The rows are grouped in 4 different ways at once. Each group adds its own fixed numbers to the row, and there is some noise. The rows also spread widely along 11 directions, which tell nothing about the answers.
In the rows, 128 means zero.
Known rows, each followed by its group in each grouping:
[149 114 157 126 120 118 138 155 129 123 168  72 106 121 107 117 162 115
 128 159 175 137 163 140 158  97 134 110 112 118 139 122 150 147 153  88
 111 134 114 103 103 150 145 113 113 135]
J_457 rolep (0) J_540
[151 190 181 177  71  98 135 113 115 142 105 120 159  81 155 176  68 174
  98 145 131 115 123 134 108 109 151 159 136 156 117 143 136 132 135 161
 115 103 148 118 110 164 136 170 130  84]
J_969 gedad (5) J_442
[ 67 163 123 140 108  99 131 118 132 136 134 164 177 133 180 121 101  84
 116 137  99  68 141 185 122 101 111 161  93 104 146 140 149 168  84 174
 167  80 116 138 126 123 115 143 176  80]
J_654 gedad (2) J_361
[146  88 110 155 175 129 143 123 141 129 154  98 115 116 130  86 136 143
 181 128 139 119 180 133 110 139 124 125 115 160 135 117 132 115 165  92
 124 121 137 120 115 142 128 135 113 164]
J_969 kogu (3) J_387
[108  88 131 160 183 137 139 131 177 130 140  91 145 108 135  39 165  93
 185 133 184 131 189 162 130  86 153 118 103 165 163  94 129 151 119  74
 169 123 139 107 121 151 111 137  99 177]
J_518 Gudu (4) J_540
[ 84 139 128 103 127 160 134 114  67 149 123 120 156  79 174 128 103 109
  99 101 142 123 139 162 111  78 137 125  76 106 167 144  81 136 119 123
 160  97  96 121 126 114 152 121 121  97]
J_44 rolep (2) J_361
[151 167 129 156  96 117 147 137  96 132  97  65 121  80 138 157 125 139
 121 126 121  93 145 146 139 120 113 147 106 113 105 163 145 139 126 132
  78 110 113 125  89 138 143 139 134 117]
J_837 vames (1) J_387
[149  82 155 159 122 101 155 129 141 132 188 110 124 149 129 121 144 132
 136 164 159 141 164 145 113 127 136 125 125 164 155 106 146 146 174  96
 136 134 154 118 114 149 129 149 128 133]
J_44 vames (5) J_442
[135 128 163 157  74 104 146 117 123 122 151  96 138 135 145 147  94 115
  91 159 181 175 140 141 117  92 169 137 130 148 160 124 104 172 142 116
 154 140 136 101 120 145 128 141 114 111]
J_654 kogu (0) J_361
[ 82 139 157  96 130 146 142 110  74 146 153 102 149  69 149 145  97 123
  88 120 138 152 126 150 119  90 137 112  89 116 163 153  78 146 137 113
 150 125  96  81 126 128 181 102 127  98]
J_457 Gudu (1) J_361
[127  77 122 167  98 122 162 117  97 180 110  75 132 129 147 171  97 105
 109 131 130 141 165 134  80 141 151 138 100 111 109 162  97 141 137 104
 138 130 155 118 115 137 125 130 131 116]
J_837 gedad (3) J_540
[157 110  95 135 177 149 137 128 120 127 117 112 101  94 125 114 114 161
 166 105  87 106 170  94 104 147 121 115 109 108  80 154 139  94 123 107
  83  91 118 132 109 123 147  93 110 152]
J_518 Gudu (4) J_361
[176 128 110 112 149 152 128 148 143  87 145 104  85 142 102  74 161 142
 142 156 153 140 151 106 175 140 118 105 150 103 177  99 165 102 186 102
  97  80 100 171 104 135 142 126  87 198]
J_44 kogu (0) J_361
[119  86 110 149 127 117 175 114  94 146 139 108 136 105 130 142 118 163
 122 124 125 115 156 145 100 163 127 126 117 131 159 144 126 103 181 118
 120 112 115 124 139 145 148 152 154 142]
J_969 vames (3) J_361
[179 164 142 110 101 124 130 114  94 152 146 129 109 106 122 170  70 163
  68 182 135 115 127 124 166 150 142 113 119  72 150 144 154 111 208 139
 117  81 122 166  86 113 158 136 105 126]
J_654 Gudu (5) J_361
[118 180 117 137 127 125 105 143 134 107 112 146 121 159 160 105 111  72
 122 146 117 123 151 130 118  88 127 149 129 105 113 129 160 156  51 150
 142  84 114 141 112 111 110 108 129 101]
J_518 Gudu (4) J_361
[117  77 108 124 159 156 143 104 102 207 118  73 136  85 147 111 113 115
 142 129 149 103 184 162 123 142 139  93  63  90 122 144  99 128 168  81
 162  98 137 122  93 136 132 118  99 153]
J_457 kogu (3) J_540
[149 176 123  84 114 142 121 135 127 109 137 116  98 123  92 117 148 140
 100 199 125 116 141 127 218 154 113  79 144  50 174 113 193 115 198 126
  95  61  87 180  83 128 168 131 119 169]
J_654 rolep (4) J_361
[153 145 132  95  99 124 145 139  84 124 145 126 107 121 124 136 127 129
  76 157 146 103 134 149 172 125 120 115 114  82 181 136 163 118 177 137
 120  78  85 158 109 121 151 131 131 119]
J_44 rolep (0) J_361
[137 167 117 115 173 150 141 153 135  60 138 134 108 132 128  73 131 160
 157 115 134 151 124  80 140 124 123 131 167 150 175 104 133  91 138 131
  86  97  82 140 130 130 163 127 101 183]
J_654 kogu (5) J_361
[122 107  88 151 145 144 163 152 131  88 115 106 115 132 132 112 134 155
 151  93  96 128 149  85 100 167 117 136 149 134 115 143 117  88 130 118
  66 116 109 133 134 147 155 123 131 181]
J_654 vames (2) J_540
[100 159 102 154 135 106 125 169 131  61 129 152 127 170 166  91 141  59
 135 104 129 103 145 146  86  73 105 188 128 145 139 124 152 147  30 159
 128 114  81 127 148 105  95 117 156  86]
J_518 rolep (2) J_387
[124 113 105 127 133 128 145 134  92  97 148 157 109 166 147 131  89 115
 105 127 110 162 132 110  83 139 131 143 155 126 159 135 121 109 132 146
 129 113 108 143 154 117 141 126 140 119]
J_44 Gudu (3) J_361
[169 122  97 145 176 139 126 120  95 144 103 159 111 123 187 116  52 125
 155  88 120 108 151 126  47 108 122 156  94 132 114 159 115 125 110 153
 163  98 114 134 115  92  88 111 116  97]
J_837 vames (1) J_361
[173 131 154 208 109  64 144 122 128 154 126 135 143 114 167 151  62 141
 142 136 150  90 158 148  75  98 150 173 109 164  90 158 147 158 121 160
 164 120 158 103 127 141  89 168 137  71]
J_969 kogu (3) J_540
[138 114 135 167 143 101 158 135 145  91 142 121 126 134 127  91 135 137
 142 134 153 123 159 145 115 129 123 152 146 161 180 115 158 135 143 116
 128 127 117 126 138 144 114 158 136 153]
J_969 Gudu (1) J_361
[135 170 130 105 160 153 130 111  99 129 128 158 138  69 161 149  33 188
 107 100 123 107 107 102 106 110 160 124 116 139 129 154  84  87 149 164
 141  78  91 124 141 132 161 117 119  89]
J_518 kogu (0) J_540
[108 136 137 115 141 154 150 131 118  98 125 129 131 107 134 106 118 137
 103 128 157 155 123 128 126 130 141 121 145 145 201 108 102 108 167 116
 140 115  93 124 154 148 154 138 129 151]
J_969 rolep (1) J_540
[115 126  84 113 217 158 130 139 133 107 131 158 124 114 157  65 123 142
 197  86  86  83 156 116 111 135  92 120 114 125 118 137 147  99 117 139
 111  75  99 142 121 121 132 105 139 151]
J_654 vames (4) J_442
[107  58 117 111 218 151 150 148 138 107 198  89 120 110 124  38 206 120
 222  96 140 114 190 141 125  89 105 101  89 152 160 111 131 124 143  66
 120 129 102 100 133 139 153  88 121 174]
J_44 rolep (0) J_361
[126  85 122 120 165 116 147 124 149 137 192 112 134 100 105  82 166 168
 175 136 132  80 172 160 151 137 108  99  89 122 168 116 162 121 193  92
 124 100 114 116 109 148 142 132 136 165]
J_457 vames (2) J_361
[132 170 123 179  77 116 109 128 161 112 110 101 123 164 134 141 110  98
 111 189 112 173 151 111 129 127 141 138 166  94  97 123 157 154 101 119
 121 102 153 151 106 152 135 125 116 137]
J_518 Gudu (3) J_361
[155 151 135 144  86 110 124 115 102 145 132 133 124 133 156 165  76 123
  87 165 133 144 132 137 117 118 145 132 133 102 138 138 142 138 148 149
 155  96 133 140 109 125 130 137 131  91]
J_44 vames (3) J_361
[114 172 156 147  94 138  87 115 128 183 134  70 140 110 162 156 116  98
 137 171 112 129 164 151 142  87 129 110  76  73  55 153 135 184  98 100
 138 109 159 105  60 159 153  90 116  90]
J_969 vames (0) J_361
[123 186  91 113 138 163 115 150 110 109  55 123 118 130 149  93 138 101
 122 128 107  85 150 129 160 149  93 133 130  72 118 132 169 112 107 146
  87  45  92 188  93 125 127 126 126 159]
J_969 kogu (4) J_442
[ 71 137 138  83 136 167 107 107 102 149 172 124 132 127 143 138 108 115
 100 166 108 184 135 126 129 132 129  76 108  90 145 125  95 138 150  94
 151 108 116 113 114 139 188  89 131 116]
J_969 vames (4) J_361
[137 119 128 155 118 120 147 135 143  86 126 131 133 162 149  97  99 112
 123 124 154 158 139 117  87 120 141 154 161 168 165 108 118 136 116 139
 126 126 119 133 143 142 104 145 135 144]
J_654 gedad (0) J_442

New rows. What belongs after each?
[125 148 109 146 156 140 125 141  91 114 107 126 126 132 178 110  83  94
 140  87 124 126 136 130  64  85 126 165 114 148 128 150 103 127  73 157
 135 114 102 125 127 107 104 119 130  96]
J_837 gedad (3) J_387
[174  95 131 208 120 107 164 118 129 106 113 117 121 134 156 146  66 159
 153  98 123 165 150  90  21 122 152 172 146 193 110 150  90 130 109 122
 119 152 147  92 140 144 107 139 119 120]
J_837 gedad (1) J_361
[138  96 136 127 154 110 165 130 123 105 191 121 116 117 116 118 118 173
 150 129 120 138 150 105 114 136 133 108 128 155 148 134 125 114 166 109
 107 126 118  96 139 132 164 123 134 142]
J_654 kogu (4) J_361
[144  93  87 102 228 152 143 146 103 117 136 164  95 118 142  91  94 147
 168  83  88  78 157 104  81 159  91 130 105 114 112 162 127  79 134 138
 109  98  80 136 138 102 133  85 129 138]
J_457 Gudu (1) J_540
[115 113 127 166 130 162 132 118 115 147  98  44 147  98 173 104 121 103
 151  98 162 156 171 131  92  81 154 137  85 149 110 133  64 154  93  75
 125 143 141  90  93 134 132 115  77 148]
J_654 kogu (2) J_387
[148 134 139 140 112 147 109 126 115 143 110  96 114 139 153 137 102 109
 115 152 140 176 157 113 102 128 139 114 118 114  96 133 119 143 129  92
 125 119 144 127  83 142 129 112 105 128]
J_969 vames (4) J_442
[150 141 136 143 130 129 143 137 101 129 116 103 126  93 142 117 111 146
 119 129 174 134 138 136 129 114 143 126 122 140 160 129 130 115 166 131
 131 108 107 127 118 141 135 150 117 137]
J_969 vames (3) J_540
[177  96 129 103 189 164 144 131 108 141 132 100 101  79 117  68 119 146
 137 123 207 142 159 124 139 109 160  90  97 139 180 113 121  96 186  84
 145 101 103 130 106 111 127 123  68 177]
J_518 Gudu (4) J_540
[119  85 105 112 204 124 159 146  97 121 174 152 115 129 147  86 115 116
 164 101 129  92 154 135 100 118 107 135 100 135 150 149 132 102 140 146
 140 113  95 121 147 102 128 110 148 121]
J_654 Gudu (3) J_540
[ 92 156 174 115 121  96 114 114 141 129 220 151 149 115 143 133 113 145
 125 174 127 123 128 165 150  85 126 112 106 142 155 126 146 159 157 134
 160 115 124  89 123 159 162 123 165  71]
J_969 vames (0) J_361
[116 141 117 119 145 174 101 123 167 118 125  96 122 146 139  73 142 104
 145 162 136 155 159 126 163 127 134  98 135  96 151  94 129 133 144  87
 135  81 132 163  96 150 148 115  85 187]
J_44 kogu (0) J_361
[144  82 104  96 156 130 173 146  78 114 148 163  90 163 139 127 101 117
  80 117 157 124 129 121  89 155 124 138 128 128 190 135 120  90 178 143
 135 113  80 155 157  92 129 127 139 130]
J_654 rolep (5) J_540
[ 94 136 123  84 167 144 149 123 106 117 146 160 134 114 151  95 102 123
 108 122 149 126 126 136 137 118 141 113 116 129 192 119 108 118 149 146
 161  90  89 128 150 118 153 131 132 130]
J_654 kogu (4) J_540
[135 129 153 178 108  93 138 131 165 102 167 108 141 140 142  97 132 125
 154 142 160 153 150 142 122  82 143 142 129 167 151 105 141 167 123 123
 144 138 137 103 114 149 117 150 118 135]
J_654 vames (2) J_361
[ 84 142 153 134  88 107 150 119 106 124 153 128 157 126 154 160 106 111
  75 151 119 134 122 161 123 124 130 137 129 129 164 133 121 156 136 138
 149 116 129 116 139 147 157 144 173  85]
J_44 vames (1) J_442
[190 167 119 180  86  97 131 118 119 153  83 130 130  95 152 154  70 160
 113 136 140  70 154 145 115 126 144 158 104 102 110 153 175 129 132 157
 128  70 128 158  88 123  92 162 119 103]
J_518 vames (2) J_361
[138 184 133 122 100 144 113 116 153 124 117 107 133  94 127 125 106 158
 108 165 142 139 124 127 175 137 147 106 148  95 163 103 144 125 164 131
 116  79 107 147  97 169 152 141 105 157]
J_457 vames (0) J_361
[116 173 168 138 101 114 117 121 152  93 183 121 132 122 134 141  98 150
 116 168 116 188 119 107 139 106 153 118 155 156 140 115 121 146 138 131
 119 131 131  91 123 164 178 129 129 112]
J_654 vames (4) J_387
[ 78 166 177 128  97 121 103 120 120 154 178  81 150 103 154 157 124  81
 117 175 118 153 157 157 146  64 135 109  88 108  94 145 113 197  93 108
 139 141 147  78  89 144 178  92 132  68]
J_654 rolep (4) J_387
[211  51  98 156 141 101 157 144 111 138 139 137  74 168 124 126 116 125
 145 142 126 103 197 115  78 162 121 129 111 107 108 149 177 119 163 116
 116 107 136 150 112  97  91 122 122 134]
J_44 rolep (4) J_361
[118 143 136 109 175 124 131 147 120  96 180 159 130 123 162  71 126 123
 159 104 149 109 131 150 119  69 113 137 106 161 169 119 140 129 116 152
 146 101  90 116 138 126 125 123 148 103]
J_44 vames (0) J_442
[130 184 154 146  95 126 100 133 138 132 132  85 131 109 150 131 130 114
 126 163 140 131 144 144 158  93 127 130 112 122 111 131 146 159 122 118
 122 114 129 117  83 160 145 120 120 109]
J_969 vames (0) J_387
[176 123 122 121 104 108 144 151  85 111 143 110  86 153 129 148 107 122
  87 132 144 133 134 121 109 132 126 144 130 128 153 149 130 119 152 133
  98 119  96 141 119 109 119 122 130 112]
J_837 gedad (0) J_387
[100  83 122 160 114 144 159  83 113 191 128  49 157  66 151 173  91 148
 125 117 111 111 179 148 102 151 152 113  76 121  90 166  71 136 156  81
 119 133 163  92 105 162 167 118 126 132]
J_654 kogu (0) J_387
[119 114 123  78 148 141 142 120  69 141 166 141 115 108 137 149  89 143
  82 129 125 131 124 133 121 143 111 105  99  97 173 150 113 112 180 121
 136 110  85 120 126 108 168 102 143 102]
J_457 vames (1) J_361
[114 164 127 110 143 133 116 128 161 115 163 124 129 110 115  73 152 121
 140 175 143 100 143 171 192 121 116 101 131 105 192  89 170 126 175 129
 146  81 102 146 106 151 141 144 127 156]
J_457 rolep (3) J_387
[ 77 102 109 183 103 148 146  98 134 156  67  83 162 135 169 130 113  89
 113 133 118 150 178 147  77 151 148 137 120 118 111 130  88 158  98  88
 152 113 161 124 124 158 126 143 125 153]
J_969 kogu (4) J_361
[115 115 141 159  88  84 155 109 102 166 152 132 147 112 145 177  79 129
  96 155 120  91 155 165  95 124 137 141 103 122 112 156 140 149 139 147
 153 107 145 113 135 135 128 144 177  60]
J_518 rolep (3) J_442
[123 138  95 105 138 141 143 140 105 111 131 149 115 139 135 131 107 143
 101 132 110 110 124 118 141 162 117 120 132  92 149 141 137  97 162 145
 107  82  88 162 131 122 151 127 140 143]
J_654 vames (2) J_540
[162 107 124 145 157 122 154 141  79 119 138 119 106 112 155 117  98 133
 150  91 138 134 154 112  75  91 131 146 114 145 127 156 120 112 118 134
 119 120 109 115 128 108 124 117 113 119]
J_44 Gudu (3) J_361
[172 143 160 100 113 109 141 144  91 107 197 122  84 140 104 149 112 148
  86 174 155 162 121 103 148 114 132 118 138 122 171 137 149 118 189 122
 104 128 103 129 108 112 176 114 112 122]
J_654 Gudu (5) J_361
[136 169 142 112 138 117  97 138 122 118 186 133 112 143 156 111 104 112
 138 162 145 146 129 138 144  72 126 122 114 128 139 126 148 146 133 146
 147 116 112 121  97 117 137 109 117  96]
J_654 vames (3) J_387
[165 140 116 154 110 142 141 125  96 148  76  89 115  92 156 139  94 123
 115 124 138 107 161 127 115 133 144 135 107 106 107 152 134 126 132 126
 107 104 120 136  89 117 124 133 105 137]
J_654 rolep (4) J_387
[ 64 125 102  98 157 166 151 129 111 116 127  91 137 104 133  99 157 109
 139 115 101 125 156 127 142 136 107 100 114  91 148 129 117 117 123  98
 104 103  93 124 126 136 181 101 136 167]
J_654 rolep (4) J_361
[119  92 100  75 131 148 162 153  23 147 129 116  93 135 143 162 102  92
  50 105 149 163 136 119  88 131 134 118  92  98 146 165  84 100 130 111
 123 118  75 116 145  82 155  79 133  96]
J_518 vames (4) J_540
[ 87 118 108 108 182 148 147 121 111 124 135 120 144  84 149  75 129 110
 138 100 143  95 155 166 125 104 125 129  91 146 176 121 120 119 115 121
 147  95  89 114 137 114 134 124 132 134]
J_518 Gudu (4) J_387
[153 146 106 119 156 149 129 151 122 111 123 113 100 135 127 108 138 151
 145 132 108 117 139  93 148 161 100 116 144 101 120 127 157  90 157 123
  67  88 108 163  95 130 152 111 113 174]
J_654 vames (5) J_442
[120 115 113 189  96 133 158  99 119 149  63  81 149 109 161 144  95 119
 102 120 143 128 168 151  84 156 144 159 125 142 135 140  95 134 129 103
 133 126 145 126 129 151 118 163 122 143]
J_969 kogu (1) J_387
[153  68  95 120 141 128 157 134 111 125 139 138  90 173 115 108 137 112
 106 154 141 123 175 135 114 176 116 111 125 103 178 119 160 111 187 104
 134 102 106 160 127 109 115 137 137 161]
J_969 rolep (4) J_361
[ 99 138 103 115 158 186 127 110 125 141  95  74 135  81 138 109 116 137
 133 118 106 127 154 121 137 160 119 104 119  96 128 130  92 109 144  85
 102  97 114 134 103 148 175 103 100 178]
J_457 kogu (1) J_387
[116 106 123 117 163 139 102  90 170 161 186 153 131 131 130 113  85 139
 138 185  91 124 163 137 121 160 140  87 105 113 131 114 133 125 173 104
 168  90 153 135 113 137 139 108 129 124]
J_518 gedad (4) J_387
[166  77 113 125 141 144 116 118  79 190 160  89  92 123 134 166 100 135
 128 145 100 109 192 124  91 147 111 103  59  82  59 178 115 120 168  74
 112 118 140 123  73 110 147  78 110 105]
J_969 rolep (2) J_387
